The rows are grouped in 2 different ways at once. Each group adds its own fixed numbers to the row, and there is some noise. The rows also spread widely along 2 directions, which tell nothing about the answers.
Known rows, each followed by its group in each grouping:
[ -4 -11 -33  26 -16   8  16  -2 -13 -24   7  11  13 -31  -6 -15  29 -12
  36  -2   8   7 -24]
E k856
[ 35  11   4 -10 -22  59  30 -19  -4 -41  -8  13  -2 -20 -13 -19  25  -4
  28  -3  20  30   2]
U k387
[-14 -21  -6 -19 -34   0  14 -34   4   3 -15  13  18   8  25 -14  -2 -14
  26 -10 -27  13  24]
S k387
[  3 -24 -26   9 -25   8  -6 -22 -24 -10   9 -14   8 -36 -53   0   4 -23
  54  -4 -13  22  -1]
E k916
[-26   9 -12 -30 -13  47  22 -15  26   9 -16  29  -9 -17   8 -21  26   1
   5  11   4  17   7]
U k368
[-12  -4 -10 -16  12   2  56 -22  12 -24 -45  26  -2 -30  18 -59  50 -14
  14  13   3  22  14]
R k329
[-12 -40 -19  -6 -18 -34  -5 -49 -24   9  -9   0   7 -21 -14   4  -3 -25
  33  10 -49  19   7]
R k434
[-24  18  -2 -24   6  52  30  -5  23  -4  -3  39 -29 -20  -1 -31  47   6
  31  -7  14  10  21]
S k368
[  3   0 -17  -1 -10  28  22  -8  -4 -28 -11   6  -6 -40 -34 -31  36  -9
  50  -1  26  35  -7]
E k916
[ 29  -2  11  -6  16  54  30 -23 -16 -24 -17  38  -7 -34 -17 -31  40 -19
  41 -18  34  19  14]
S k329
[  8   5 -21  -3 -24  45  21  -4  10 -16 -12  25   9 -25  -7  -6  18 -12
  15   9  -2  10  -7]
U k856
[-30  19  -7 -31 -14  16  62 -39  57 -16 -30  37  -5 -24  10 -51  42  -2
  10  -6  14  41  10]
U k434
[-42 -14 -42  -1 -16 -12  27 -13  26  -8  -4  14  14 -28  16 -12  42 -16
  17   0 -18  19 -11]
E k856
[ -6 -33 -19  12  -9   1  16 -25  -2 -20   5  18   4 -38 -30 -14  32 -20
  50   0   0  25  -5]
E k434
[-45 -39 -44   1 -23 -19  14 -14  10 -15  -3  -1  28 -16  24 -11  23 -16
  23   8 -38   9  -7]
E k856
[ 36 -13 -27  27 -28  41   6   0 -21 -10  11  28   6 -22  -1   5  14 -11
  49  -8  -7   4  -6]
S k856
[-18 -25 -16  -6 -15  21   4 -26 -14   2 -13   2  -9 -13   7  -1  22 -20
  31  16 -15  14   7]
R k368
[-33 -26 -28 -37 -23 -28   6 -49  14  22 -21   6  36   5  37  -3  -8 -11
   8   2 -43   8  15]
S k387

New rows. What belongs after each?
[  9 -25 -17  -1  -9  -1  10 -47 -30   0 -14   3   0 -20 -10  -7  20 -20
  39  -2 -13  13   1]
R k434
[-28  40 -21 -39  -6  26  36 -23  38  -8 -28  54  -8 -35  -1 -60  38  13
  29 -16  19  33  18]
S k916
[ -3  13 -24  -4   2  47  39  -3  15 -25 -11  50 -13 -25  10 -38  53  -3
  33 -11  12  12   0]
S k856
[-25  -2 -29 -10  -3   3  20 -38  14 -13 -19   2   2 -25 -25 -28  27  -8
  32  -5 -10  28   9]
E k916
[-59 -23 -11 -25   5 -32  38 -44  31  -5  -9  11   4 -33   2 -24  39 -21
  20  -6 -19  26  -8]
E k434
[-70 -23 -21 -24 -18 -12  -3 -12  18  32 -15  22   9  10  33   6  -2 -16
  20  11 -52   7  23]
S k368
[-28 -38  -5   2   6 -18   1 -24 -18   9  -7  24  26   1   0  -7  -6 -34
  30  -4 -34   4  25]
S k329
[  7  34 -13 -10 -14  43  23 -17  11 -10 -10  41 -14 -39 -15 -35  37   1
  39  -6  34  17  15]
S k916
[-48 -19 -31 -24 -20 -28 -17 -47  17  33 -28  25  11   0   2  -8  -7 -16
  23   3 -38   6  27]
S k916
[-20 -31 -23   0 -27   5  -1 -24  -7  -6  -7  -3   5 -32 -40  -6   0 -26
  41   4  -9  15   2]
E k916
[ -1   0 -14 -33 -22  27  28 -31  27 -18 -26  17  11  -7  23 -20  23  -1
  10   5  -3  41  19]
U k387
[ 18  14  -3  -5 -16  85   7  -5  -6 -23  -2  34 -24 -19 -26  -8  37 -20
  35  -7  21  10   0]
U k368
[  9  12  -5 -25 -17  51  48 -19  15 -35 -27   9  -5 -22   9 -37  25  -6
  14   3  13  30   6]
U k387
[-35   2 -13 -45 -29  -5  37 -43  35  -2 -36  18  28  -1  36 -19  17  -9
  -7   3 -20  35   9]
U k387
[-10 -30 -33  10 -32 -16 -10 -35 -23   8 -15  -5  28 -12   9   9   2 -26
  28  31 -56 -10   0]
R k856
[ -7   1 -12 -17 -12  53  23 -11 -14 -18 -18  10 -17 -22  -8 -23  46  -6
  31   8  12  21  16]
R k368
[-55 -29 -48  -4 -10 -29  17 -22  32  -4 -12  12  31 -13  18 -22  18 -11
  14  18 -30   8 -14]
E k856
[  0   1 -18  10 -15  35  30  -6 -15 -30 -10  10  -5 -33   0 -25  40  -3
  37   5   1   8  -4]
R k856
